All rows are made from the same 13 directions, up to rounding. Whole rows:
(in the rows, 128 means zero)
[[122 133 123 102 151 119  98 153 114 128 113 104 124 152 133 136 129 142
  110 111 110 135 148 170 149 138]
 [148 135 141 104 122 124 160  99 143 156 142 170 153  81 125  92 190  69
  138 122 141 142 112 145  98 111]
 [107 140 144 132 135 143 117 146 114 134 137  80  97 181 115 117 172 161
  160 134 150 129 163  82 106  92]
 [ 99 137 101 120 115 136  69 133 131 133  83 144 101 145 150 112 102 175
  158 109 113 114 139  91 126 141]
 [145 133 133 108 132 119 135  86 170 133 119 158 149 115 106 142 116  94
  116 130 129  84 125 113 154 172]
 [129 125 134 150 120 124 142 134 131 135 122 100 143 149 137 149  95 126
   85 166 124 111 133 145 143 147]
 [113 118 130 176 108 131 151 131 121 149 148 142 130 126 134 118 133 121
  135 141 135 131 121 119 111 125]
 [120 113 119 160 112 115 145 120 135 122  76 160 112  97 159 110 116 141
  122 122 104 194 125 174 132 102]
 [122  81 135  53  79 133 122  90 123 147  75 106 143 147 174  89  94 106
  116 137  72 119 154 154  56 145]
 [121 139  88 194 103 121 101 143 145 126 116 154 150  77 150 122  76 168
  148 154 142 100  85  71 104 131]
 [101 112 124 124 103 164 128 131  78 138 165 142  87 172 137 140  93 120
  119 104  99 136 120 142 159 161]
 [130 135 134 171 134 113 166  84 137  96 183 118  88 129 122 145 122 104
  129 127 148 146 129 105 187 109]
 [143  79 123 145 101 128 160 109 110 106 168 167 142 103 165 137  81  88
  125 125 128 123 105 142 116 150]
 [117 107 113 188 108 118 163 119 141 148  98 164 131  74 139 122 111 131
  122 126 119 180 107 144 138 111]
 [104 100 116 132 118 115 132 126 106 152 138  95 126 109 138  99 139 127
  144 105 105 167 136 139  95  98]]

Rows cut short, each followed by the rest of it:
[173 128 137 136 172 132 154 119 179  65  92 132 134  86  64 197 105 168
 135 132 170]  [130 113  67 179 111]
[125 146 122 135 110 162 112 160  91 126 178 145 126 142 130 129 117 133
 135 139 137]  [ 99  91 110 110 144]
[120 162 145 131 107 120 116 113 129 120 134 116 104 192 175  98 137 111
 108 171 125]  [105 156 151 121 132]
[132 151 105 173 136 100 100 142 155 106  95 164 134  94 161 114 124 158
 143 137 148]  [131 121 126 127 113]
[123 145  94 115 117  99  86  99 156 156 127 108 150  99 167 103 108 113
 139 136 142]  [ 79 131  76 121 136]
[151 173 109  78 138 123  92 137  96  80 161  93 106 111 167 114 117 123
 106 124 117]  [159  99 174 148  92]
[123 145 151 140 136 145 133 169 109 133 132 135 126 168 107 131 162 140
 115 141 125]  [131 131 165 119 134]
[155 140 178  91 157 151 163 115 143 101 124 123 108 168  75 152 180 120
 128 133 151]  [133 152 121 147 113]
[115 117 130 151 119 105 150 122 149 159  68  97 142 123 137 124 113 134
  84 152  97]  [161 147 175 135 121]
[136  73 127 113 135 117 141 106 150 125 111  95 149  85 117 118 147 143
 195 109 161]  [131 153  42  63  79]
[159 154 106  93 155 124 101 152 120 112 151 133 152  65 129 123 149 126
 142 108 153]  [137  90 127 122 100]
[159 135 149  85 145 136 124 139 127 101 139 151 152 123 106 121 169 116
 145 125 138]  [108 119 140  82 129]
[144 112 139  75 111 169 158 112 112 172 158 111 134 120 140 130 151  83
 138 133 175]  [124 125  70 120 104]
[125 199 114 107 110 165 119 104 157 161  80 187  99  82  92 110 142 139
 126 124 115]  [158  73 101 172 117]
[110 138  95 183  84 118 125 105 140 160 135 153 134 102 177 114  72 112
 112 156 127]  [105 100 106 144 151]
[104 124 108 141 130  79 113  71 150 123 154  82 110 122 131 108 113 115
 148 109 109]  [116 153  95 141 125]
[142 193 138  85 153 134 120 140 153 174  99 107 147 119  91 124 186 120
  95 147 140]  [129 122 140 155 114]
[114  98 146 148 121 130 160 116 120 127 129  95 104 164 131 135 127 132
 128 134 128]  [150 161 121 130 111]
[126 142 118 147 122 120 124 108 118  85 182 150 106  92 110  96 142 129
 175 104 114]  [144  91 112  95 103]
[146 109 136 120 136 130 189 119 115 157 188  84 171  84  67 165 117  76
  78 130 113]  [137  87 153 151 140]
[162  90 143  92 152 125 147 137 130 107 128 114 173 111 104 162 119 114
 114 124 131]  [113 128 147 112 143]
[154 184 148  97 133 149 111 155 126 130 120 184 126 153 166 106 191 106
 120 152 170]  [117 128 160 127 121]
[101 103  96 183 150  98 119 169 113 165 143 147 156  95 118 143 120 135
 122  86 111]  [143 120 172 154 158]
[121  87 121  91 124 125 141 133 100 182 147  63 159 106 140 115 143 101
 126 113 126]  [147 140 130  93 103]
[108 134 107 120 125 143  96 122 135 157 135 176 136 116  83 135 111 133
 151  93 108]  [ 82 102  87 140 188]
[131 120 143 101 101 125 173  80 131 135 120 141 128  85 108  86 150  87
 117 119  71]  [184 103 184  93 106]
[107  87 114 162 138 132 154 151 110 185 158 159 153  82  90 139 152 118
 154  78 134]  [151 111 121 129 137]
[150 136 144 122 106 128 176  92 149 108  99 110 143  97  92 139  82 113
  61 168  70]  [154  87 182 135 133]
[167 107  96 129 152  93 138 163 125 139 135  85 204  39 160 159  90 109
  77 139 150]  [144  95 171 143 113]
[139 200 130  88 108 178 108 139 103 104 150 123 102 124  95 112 128 146
 119 150 104]  [134  61 121 115 109]
[145 129 143  72 110 153 155  77 131 120 158 110 128 106  76 124 124  96
 132 127 104]  [119  94  94 106 127]
[154 134 127 125 130  97 122 107 160  94 118 101 161 114 140 135  89 120
 101 166 125]  [ 89 125 132 118 141]
[111 134 126 184 114 126 161 102 124 110 191 104 123 107  47 143  88 131
 117 134  77]  [124  75 114 133 147]
[114 100 124 111 122 156 146 137  99 195 154  95 130 155 137 166 107  99
  97 120 146]  [121 142 111 182 153]
[127 103 133 139 138 131 171 118 111 157 182 105 122 132 126 158 135  86
 115 114 158]  [143 139 119 180 124]
[127  94 114  74 137 153 127 135  93 155 117 131  92 128 184 138 141 115
 142  74 162]  [189 157 125 179  93]
[163 193 113 121 159  87  99 118 165  57  92 134 111  72 152 102 149 150
 129 133 137]  [176 112 160 148  63]
[165 149  94 112 151 123  96 146 118  75 155 135 127  66 166 138 111 139
 149 112 173]  [142  90 104 148  88]
[109 139 122 158 131  99 100 143 123 130 149  79 129 171 156 120 121 137
 119 151 131]  [ 95 158 130 122 136]
[115 136 141 152  95 121 160  59 161 128 129 151 110 130  99 109 114 102
 123 144  89]  [117 118 117 129 151]
[140 111 137 111 158 106 104 135 146  99 104 121 133 154 148 132 149 143
 157 120 160]  [104 180 112 112 122]
[100 132 123 148 100 162 129 124 115 162 137 141  97 163 134 136 107 132
 130 133 135]  [115 126  85 158 148]
[130 150 134 147 123  94 121 119 125 106 177 111 142 142 143 100 135 100
 114 155 111]  [ 97 126 167  96 139]
[135 144 167 114 118 120 174  82 157 142 125 114 140 140  81 112 161  85
  95 159  95]  [124 132 161 112 136]
[137 117  93 146 145 129  72 182 126  79  74 125 121 119 185 155  77 211
 156 127 172]  [129 138  83 134 102]
[102 178 121 135 138 102 109  94 147 136 149  89  97 142  92 111 142 126
 122 121  98]  [125 134 121 168 129]
[114 137 138 132  99 154 156 124 112 168 149  96 130 137 101 123 125 115
 101 155 106]  [131 105 126 117 129]
[123 118 128 114 140 113 126 129 126 142 106 132 122 139 154 125 142 115
 114 108 122]  [154 158 175 154 129]
[125 121 123 126 107 123 103 119 109  69 143 142 105 138 159  96 107 142
 158 123 101]  [126 121 136  75 122]
[119 110  98 165 108 112 126 138 128 175 112 127 144 108 214 124  99 115
 112 146 165]  [133 141 122 148 119]
[146 143 116 179 146 117 128 178 104  88 181 112 147  97 128 144 120 148
 123 146 152]  [135  88 141 119 104]
[121 123 114 195 143 117 145 142 117 102 175  89 115 103 102 154 111 158
 142 125 146]  [152 109  92 149  95]
[120  87 157 160 120 146 174 107 128  87 141 114 106 150  64 150 113 155
 156 129 110]  [133 131  85 100 123]
[ 91 134 127 146 117 138 108 144  98 160 163 161 102 168 141  93 174 123
 166 103 130]  [122 144 126 107 137]
[134 130 125 164 143 138 126 160 114  56 103 168  86 114 125 137 125 190
 155 107 127]  [194 111 147 135  86]
[128  50 140 176  98 106 172  79 152  83 105 202 132 106 141 115  98 118
 167 115 104]  [135 138 133  72 145]
[148 150 102  78 148 124  95 122 132 130 154  93 147  94 122 145 108 116
 122 117 144]  [ 97 106  92 157 134]
[156 140 113 111 151 121  95 139 151  89 102 120 152 127 126 184  54 150
  87 145 129]  [ 77 116 126 180 177]
[101 185 128 149 116 106 119  94 152 160 125 149  94 138 140  70 186 107
 136 131 119]  [145 142 141 140 109]
[107 155 116 155 141 115  99 153 116 119 148 149 122 129  96 118 136 149
 131 107  91]  [128 107 166 130 151]
[154  82 135 103 147 143 164 123 109 144 199 110 155 125 120 184 117  74
 122 112 180]  [ 95 131  90 165 152]
[141 119 109 157 142 100 136 103 162 126 141 119 145  89 138 153 102 116
 133 132 170]  [106 129  75 166 126]
[111  99 123 107 116 140 138  84 130 156 130 126  95 144 145 133 119 106
 148  99 142]  [133 158  76 165 129]
[118 191 118  75 115 178  77 167  87 161 133 181  97 151 152  94 169 127
 133 112 128]  [135 100 150 136 132]
[106 146 105 181 112 126 124 145 100 137 174  85 112 129 147 129  97 141
 112 149 129]  [138 106 117 146 112]
[112 188 150 139 160 111 130 116 180 198  97 127 119 174 101 127 208 108
 106 143 163]  [109 181 122 199 138]
[148 115 151 143 137 129 181 137 126 132 139 107 148 117 114 148 146 109
 100 151 147]  [154 125 153 131 105]
[121 118 125 167 166 101 147 153 159 180  92  98 159  95 102 142 176 147
 133 123 168]  [154 157 110 144  93]
[121  99 133 150 107 144 183  97 117 149 156 136 107 106 126 127 136  99
 140 115 140]  [172 119 105 141  99]
[141  86 134 139 126 134 195 125 142 180  89 154 167  73 109 158 122  98
  87 124 126]  [174 112 167 157 133]
[123 159 110 125 154 121 109 174 129 173  89  96 146  99 123 130 153 154
 101 127 135]  [165 124 156 156 100]
[ 94  85 124 145 121 155 132 169  48 145 201 119  95 179 149 140 126 124
 142  87 126]  [150 140 145 137 137]
[133 140 131 103 121 153 131 128 119 133 109 170 110 146 139 146 107 112
  90 121 111]  [141 117 174 184 160]
[107  99 133 142 125 133 141 104 154 122  61 116  98 143 100 148  98 173
 137 118 105]  [152 156  95 149 124]
[141  54 138 139 135  94 154 118 131  98 118 155 148 109 166 115 143 110
 162 103 137]  [150 165 158  75 112]
